The rows are grouped in 4 different ways at once. Each group adds its own fixed numbers to the row, and there is some noise. The rows also spread widely along 14 directions, which tell nothing about the answers.
In the rows, 128 means zero.
Known rows, each followed by its group in each grouping:
[ 74 101 122 215  77 125 135 140 108 142 146 150  98 148 121 138 123 168
 139 117 130  90 140 126  78 139  99 106  85 166 142  99 136 174 109 135
 111 111 189 148 153]  (0) Q_63 Q_80 Q_827
[ 64 162 140 190  97 128 106 134  74 129 155 145  59 100 113 137 112  53
 152 137 150 164  94 201 147 163  79 121 126 125 160  85 125 168 167 163
  92 171  75 163 104]  (2) Q_63 Q_80 Q_362
[ 99 142 122 148 161 183 123 107 162 116 191 111 133 122 101 154 127  75
 109 106 140 112  44 125 146 116 176 150 143  93 156 125 149 163 122 119
 107 164 121 126 123]  (1) Q_97 Q_25 Q_324
[131 132 144 166  78 102 130 103  94  96 159 155 114 139 138 115 117 110
 178 119 112 102 128 141 122 155 127  60 162 131 109  68 120 170 159 155
 105  83 108 152 162]  (3) Q_679 Q_468 Q_200
[ 65 105 146 169  67 109  59 160  58 127 161 150  77 100 130 121 108  65
 145 148 148  97 103 132 141 123  81  95  96 102 170  98 126 173 100 148
 110 119 116 105 120]  (1) Q_679 Q_468 Q_362
[135 131 126 153 142  69  81 146  75 151 129 128  80 159 162  83 128  32
 138 169 111 113 120  99 135 132  97 116 130  77 144  74 139 207 126 141
 119  94  86 118 153]  (3) Q_97 Q_25 Q_74
[102 140 115 195  88 112 131 136  88 132 161 164 103 161 134 124 122 101
 166 139 124 106 132 137 119 138 105  84 154 117 118  75 129 163 160 166
 117  93 106 143 144]  (2) Q_679 Q_468 Q_74
[123 157 133 142  91 163  98 118 112  91 162 118 125  77 100 114  98 119
 146 107 141  93  69 167 134 142 201  67 118 135 156  90 127 166 104 133
  93 140  93 102 120]  (0) Q_97 Q_468 Q_324
[ 70 168  95 177  64 147 142 129 142 164 142  79 102  80 108 159 129 146
 139  93 134 145  73 207 169 151 155 133 140 167 151 104 108 125 141 154
 113 176  86 141 111]  (3) Q_97 Q_468 Q_827
[117 151 100 146 112  65 108 142 119 185 118 102  66 127 146  97 134  79
 139 158 108 113 121 139 148 137 133 121 126  98 147  75 133 151 118 159
 135  98  76 120 134]  (1) Q_97 Q_25 Q_995
[108 134 123 153 105 108 119 125 134 114 187 128 109 128 143 133  92 103
 151 115 133  71 122 122 121 105 143 115 134  68 151 103 112 101  94 152
 111  94 107 119 132]  (1) Q_63 Q_25 Q_200
[ 89 103 160 160 100 136 170  59 156 126  93 131 119 103  98 140 164 127
 146 155  81 104 109 106 125 106 166 160 117 125 148 152 152 147 128  88
 115 146 148 140 118]  (2) Q_679 Q_80 Q_995
[105 114  82 177  69 119 146 102 122 180 121 142  72 139 104 125 118 164
 170 154 134 101 124 148 106 153 151  84  96 179 162  99 145 138 115 117
 119 120 165 138 129]  (1) Q_679 Q_25 Q_74
[122 104 105 147 114 113 136 106 144 116 201 132 115 132 124 124 109 137
 137 119 135 118  73 140 134 149 123 100 156 101 132  93 134 147 118 148
 123 126 119 128 143]  (0) Q_63 Q_468 Q_324
[116 142  86 177 124  82 144 129 112 147 137 115  91 136 175 130 100 114
 133 150 121 114 116 105 103 113 111 144 128  96 157 110  88 142 101 120
  76 124  93 112 135]  (2) Q_63 Q_25 Q_324
[152 120 107 143 157 116 138  96  90  78 140 131 125 136 130  91 123 155
  95 114  60 151  81 133  88 120 148 148  43  57 123 135 114 188  97 148
  65 153 117 171 186]  (2) Q_679 Q_25 Q_827
[116 120 142 150  93 158 121  93 116  73 157 160 122 112  82 110 109 159
 164 106 105  80 119 156  96 133 194  87  62  99 140 105 158 138 101 143
 114 114 165 169 158]  (1) Q_63 Q_468 Q_324
[121 115  75 137 129 156 130  83 156 117 189 104 100 120 114 132 109 141
  92 114 136 128  28 152 152 130 173 128 122 116 185 123 127 139  94  76
  96 168 113  85 106]  (3) Q_63 Q_468 Q_200
[ 80 130 150 162 152 148 101 124 119 109 147 162  90 129  89 132 121  82
 134 119 119  87 141 127 107 143 139 124  82 100 168 114 164 135 111 121
 130 116 145 154 154]  (2) Q_97 Q_25 Q_74
[ 66 147 126 165 128  99 111 156 156 189 100  96  92 101 120 141 133  90
 118 125 107  98 147 125 154 128 133 176 120 124 173 108 133 126  99 135
 161 127 107 113 136]  (2) Q_97 Q_80 Q_74
[118 152 122 151 153  99  98 149 115 159 151 144  89 160 124  82 148  68
 108 151  81 118 128 155 147 136 147 130 111  50 140  68 174 164 145 163
 158  92  79 154 147]  (2) Q_63 Q_468 Q_827
[107 106 148 148 148 156 122  85 156 109 169 155 126 149 108 126 127 100
 115 123 110  79  98  99 127 122 176 114 120 108 160 119 159 159 107  83
 130 112 147 116 134]  (2) Q_679 Q_80 Q_827
[151 160 111 139 174 125 130 131 166 152 161  89 133 126 126 161  56 105
 145  47 153  82 140 124  83 136 177 109 117 116 153  77  90 123  65 158
 101 134 119 163 159]  (1) Q_63 Q_80 Q_827
[123 168 139 140 189 139  65 155  94 129 123 120  80 122 103 115 106  65
  98  97 110 130 126 158 106 182 152 116  56 137 173  72 149 200 102 112
 111 143 124 155 172]  (3) Q_63 Q_468 Q_74
[159 140 121 120 163  87 108 127  97 116 135 115 110 121 135  89 109  74
 126 139  92 116 112 123 102 111 141 133  83  20 135 109 118 156  91 165
  89 133  84 156 161]  (0) Q_679 Q_468 Q_74
[ 88 131 157 168  67 103 124  96 105  64 182 146  99 109 145 126 104 112
 165 115 118 104 115 152 151 143 107  91 156 112 135  98 112 126 137 143
 111  98  96 118 138]  (3) Q_63 Q_80 Q_200
[115 143 110 126 138  92  68 115  89 108 159 140  21  99 130  91  55  93
 130 139 139 124 107 179 127 192 121  63  62 125 199  85 124 137  74 104
 108 128 102  98 134]  (1) Q_63 Q_80 Q_74
[ 98 133 114 145 176 133 126 134 165 146 208 123 119 154 115 130 141  64
  99 137 114 103  95 119 152 101 133 183 138   4 151 111 168 107 125 152
 141 125 104 153 133]  (0) Q_63 Q_25 Q_324
[101  85 118 163  56 124 115 135 104 142 133 147 115 100  93 121 109 145
 170 117 140  83 119 146 116 109 135 104  80  91 157 109 134 132  90 185
 125 124 138 161 130]  (2) Q_679 Q_468 Q_200
[108  99 109 187  75 114 109 124  80 121 162 166 100 159 138 104 103 134
 147 150 135  96 103 116 112 126 103  75 116 132 143  93 122 193 112 140
 106 100 135  97 140]  (2) Q_679 Q_80 Q_74
[122  90 168 137  90  89 113 107 124 122 132 128 123  90 123 128 104 101
 175 108 126 104 116 116 129 130 118 118 156 110 137 111 122 164 103 164
 125 125 116 151 148]  (2) Q_63 Q_25 Q_362
[129 137 114 161 123 139 129 123 115 126 159 151 122 153 100 108 137 119
 136 121 100 103 117 153 112 121 166 121  94  66 130  89 152 149 136 180
 118 113 114 183 153]  (2) Q_679 Q_25 Q_200
[155 111  72 179  96  89 171 103  95 198  57 107 104 147 137 111 133 145
 180 160 111 126 111 115  57 104 146 129  70 124 127 112 117 202 114 150
  69 154 152 186 140]  (1) Q_97 Q_25 Q_827
[ 55 139 132 191  92 120 153 119 132 119 163 150 102 118 130 155 132 120
 154 130 117 102 136 135 136 131 113 127 155 110 137 108 122 100 148 139
 123 110 111 143 137]  (2) Q_679 Q_468 Q_324

New rows. What belongs after each?
[ 95 121 109 172  93 129 143 117 136 145 155 139  96 119 110 143  97 140
 159 104 134 110 120 156 111 141 138 103 114 127 157 106 124 117 112 143
 114 133 128 157 129]  (2) Q_63 Q_468 Q_827
[ 78 121 141 159 119 123 120 110 130 130 148 147  75 105  97 143 112 107
 156 109 139 105 136 155 125 172 122 102 100 144 164  96 142 128 114 134
 135 127 152 163 146]  (1) Q_679 Q_80 Q_200
[110 117 115 161 100 130 132 109 111 135 125 165  82 128  89 114 128 135
 155 133 115 103 137 157 101 152 153  86  75 119 151  93 150 136 121 144
 117 117 136 176 144]  (2) Q_679 Q_468 Q_995
[ 98  98 135 142  93 108 122 114 127 132 128 128 100  95  84 118 144 127
 151 113 105 120 115 159 140 142 120 145  81  76 143 114 158 124 112 193
 147 135 132 200 160]  (3) Q_97 Q_25 Q_995
[115 144 109 179 126 182 154  92 143 105 156 158 130 151  88 136 119 177
 137 104 104  84 130 143  77 128 205 115  83 134 145 102 149 134 117 111
  95 117 168 167 154]  (2) Q_63 Q_25 Q_324
[142 147 105 163 153 156 158  90 169 183 135 117 132 179 107 139 141  85
 148 140 121  93 105 106 110 118 197 128 156 135 135  88 159 182 149 106
 119 129 146 145 122]  (1) Q_679 Q_80 Q_74
[ 99 105 162 121 146 161  98  99 150 119 142 127 116  91  59 125 134  99
 124  85 114 119  92 166 145 151 170 142  67  94 165 115 181 150  99 147
 157 163 150 188 154]  (3) Q_97 Q_80 Q_827
[ 68 136 121 151  75 117 144 102 154 137 156 125  75  87 112 156 112  90
 183 134 152  88 119 151 146 128 138 109 150 103 162 122 122  64 118 133
 124 132  94 133  95]  (1) Q_97 Q_468 Q_995
[ 89 143 100 189 146 155 107 176 125 174 158 117 112 149 108 147 125 109
 103  93 138  95 121 126  94 129 138 136  80 119 156  90 144 166 101 154
 113 132 146 160 155]  (0) Q_97 Q_25 Q_827
[ 74 163 130 154  85 115  90 126  98 107 157 125  63  81 139 126  85  89
 149 119 139 106 104 171 142 162 145  65 119 146 176  94 104 127 106 116
  99 127  81  91 118]  (1) Q_97 Q_468 Q_827
[135 136 112 152 112 122 141  93 131 141 139 119 105 129 116 119 133 110
 148 129 116 125  93 155 136 143 158 117 136 120 140  94 137 154 140 139
 109 135 106 163 137]  (3) Q_679 Q_25 Q_200
[ 65 119 168 166 117 102  86 125 115 115 163 157  72 127 128 121 113  77
 137 140 115  79 152 125 139 149 108 111 118 118 158  89 149 138 114 116
 147  87 138 111 144]  (1) Q_63 Q_80 Q_362
[ 63 114 121 189  79 165 130 122  99 139 161 132  77  97 100 190 113  64
 161 119 204 146  58 147 125 146  75 101 139 168 175 125 114 170 141 116
  61 200 129 158  84]  (3) Q_679 Q_468 Q_995
[140 161 128 137 153  88 131 107 157 146 131  68 143 128 161 130 137  92
 109 113  82 113  99  92 141 115 170 166 175 112 113  99 104 187 117 132
 112 121  89 106 166]  (1) Q_97 Q_25 Q_362
[135 126 133 167 124 116 146  88 103  81 129 144 143 153 144  93 133 140
 125 153  54  79 125  85  86  70 166 148  77  47 124 135 120 164 104 122
  80 105 131 123 158]  (2) Q_679 Q_80 Q_74
[ 54 140 161 172 110  95 107 150  96 135 129 138  69  92 117 135 133  48
 161 142 125 119 145 146 132 152  80 126 124  97 150 105 144 133 140 151
 130 127 100 160 138]  (0) Q_97 Q_468 Q_74
[114 140 157 170  97 158 114 133 128 137 155 138 155 150 101 116 155 114
 137 107  90  82 126 131 144 115 185 121 125 108 119  79 171 175 147 163
 148  86 141 161 160]  (3) Q_679 Q_25 Q_827
[ 88 104 140 143 127 159 128 105 150 126 154 138 117 113  77 142 152 117
 120 108 108 128  81 146 134 145 153 134  94 110 148 133 172 159 124 134
 138 158 164 179 149]  (1) Q_679 Q_468 Q_827
[104 122 110 147 122 133 132 101 149 106 156 103 119 103 110 146 113 169
 117  86 106 125  77 137 125 143 152 145 104 135 140 131 120 144  88 142
 116 153 143 129 169]  (1) Q_97 Q_25 Q_74
[146  90  96 136 126 118  97 130 129 153 153 128 119 122 101 112  84 146
 144  77 149 100  98 143 109 151 154  87  83 108 157  90 136 159  60 181
 136 125 135 162 167]  (2) Q_97 Q_25 Q_827
[122 144 136 149 119 160  99 124 126 119 178 144 126 117  72 121  94 122
 158  65 140  88 130 188 121 152 168  91  97  90 135  65 141 125 109 217
 144 122 112 195 163]  (2) Q_97 Q_80 Q_362
[121 118 155 163 127 125 123 121 112 153 110 139 120 122 108 153 118  65
 171 111 143 115 129 119  99 148 129 104 145 153 139  86 128 201 132 138
 102 146 133 179 146]  (2) Q_679 Q_468 Q_362
[ 95  86 139 178 115 126 145 108 122 100 169 140 131 147 128 145 132 107
 129 121 115 102 104  87 103  87  90 165 103  56 132 136 126 161 109 142
  94 131 158 153 141]  (3) Q_63 Q_80 Q_995
[131  89 158 137 139 101  72 159  94 140 139 134 104 117  99 105 120  65
 139 117 137 113 112 126 111 145 106 118  81  74 149  85 166 207  89 186
 135 122 134 182 160]  (0) Q_63 Q_25 Q_200
[134  96 100 151 106  88 125 139 135 170 155  96 148 129 145 113 125 119
 124 136 120 111  71 102 158  85 117 161 145  54 130 103 116 181  95 191
 138 125  97 120 139]  (2) Q_679 Q_80 Q_324
[111 117 109 141 148 165 112 129 171 193 143 113 115 120  65 129 151 103
 111 130 132 110  79 143 149 143 189 135 114 127 173  89 188 163 110 118
 156 150 146 147 120]  (0) Q_679 Q_468 Q_324
[ 87 160 156 157 106 135 100 117 122 123 132 134  84  82  92 140 115  97
 170  99 137 120 119 182 137 207 153  66 136 204 152  64 146 166 139 133
 137 126 124 151 149]  (1) Q_97 Q_468 Q_324
[154 139  94 128 110 136 106 133 149 144 155  84 167 129 118  84 128 154
  93 117  75  94  65 132 159  74 216 163 106  49 142 108 140 168  80 173
 136 118  94 101 139]  (2) Q_63 Q_25 Q_74
[ 90  99 107 146  99 131 114 117 130 151 162 142  80 120  83 132 126 114
 144 129 145 116  88 152 140 145 124 111  94 108 162 108 160 132 106 158
 134 137 143 166 130]  (1) Q_679 Q_25 Q_995
[132 111 122 147 131 125 178  55 168 137 111 120 110 128  93 136 139 134
 161 120 108 116 116 132 107 141 164 135 122 124 137 114 144 135 128 119
 114 145 147 186 143]  (3) Q_97 Q_80 Q_995
[115 158  81 175 128  82 140 124  69 137 120 133  58 117 147 119  99 126
 140 143 116 163 115 169  90 166  99 110  84 125 148  91  85 154 126 142
  58 158  83 159 157]  (2) Q_679 Q_468 Q_324
[ 97 119 158 157  97 149 101 108 117 113 134 150  92  89  96 152  93 106
 164  94 164 102 106 145 123 184 152  55 133 221 179  93 131 183 106  98
 107 135 140 124 133]  (2) Q_679 Q_25 Q_200
[ 45 131 150 183  92  90 116 138 111 120 154 153  77 136 144 141 145  93
 129 146  97  93 150 109 136 141  85 120 131 118 136 105 137 135 134 122
 135  76 131 113 149]  (1) Q_679 Q_468 Q_995
[148 114 115 153 123 100 126 116 113 156 107 128 111 124 121 108 102 120
 165 130 124  99 129 128  90 122 148 115  88 101 153  87 127 175  94 155
 108 129 130 160 144]  (2) Q_63 Q_80 Q_324
[116 143 111 143 133 174 127 108 160 137 152 121 118 101  80 150 107 123
 132  94 136 113  85 159 131 145 194 114 124 137 167 111 138 133 109 122
 115 164 119 143 126]  (2) Q_679 Q_468 Q_74
[136 131  86 150 152 124  94 154 134 144 193 111 122 148 124 131  80 114
 106  66 154 101  94 126 113 139 125 108 109  91 146  73 107 161  68 191
 117 120 105 129 160]  (2) Q_97 Q_80 Q_995
[ 71  86 163 159 115 173 123 111 141  91 174 179 131 112  60 151 126 114
 152  97 132  67 129 125 108 105 147 139  71  49 161 142 171  92  97 158
 137 124 172 197 145]  (2) Q_679 Q_25 Q_200
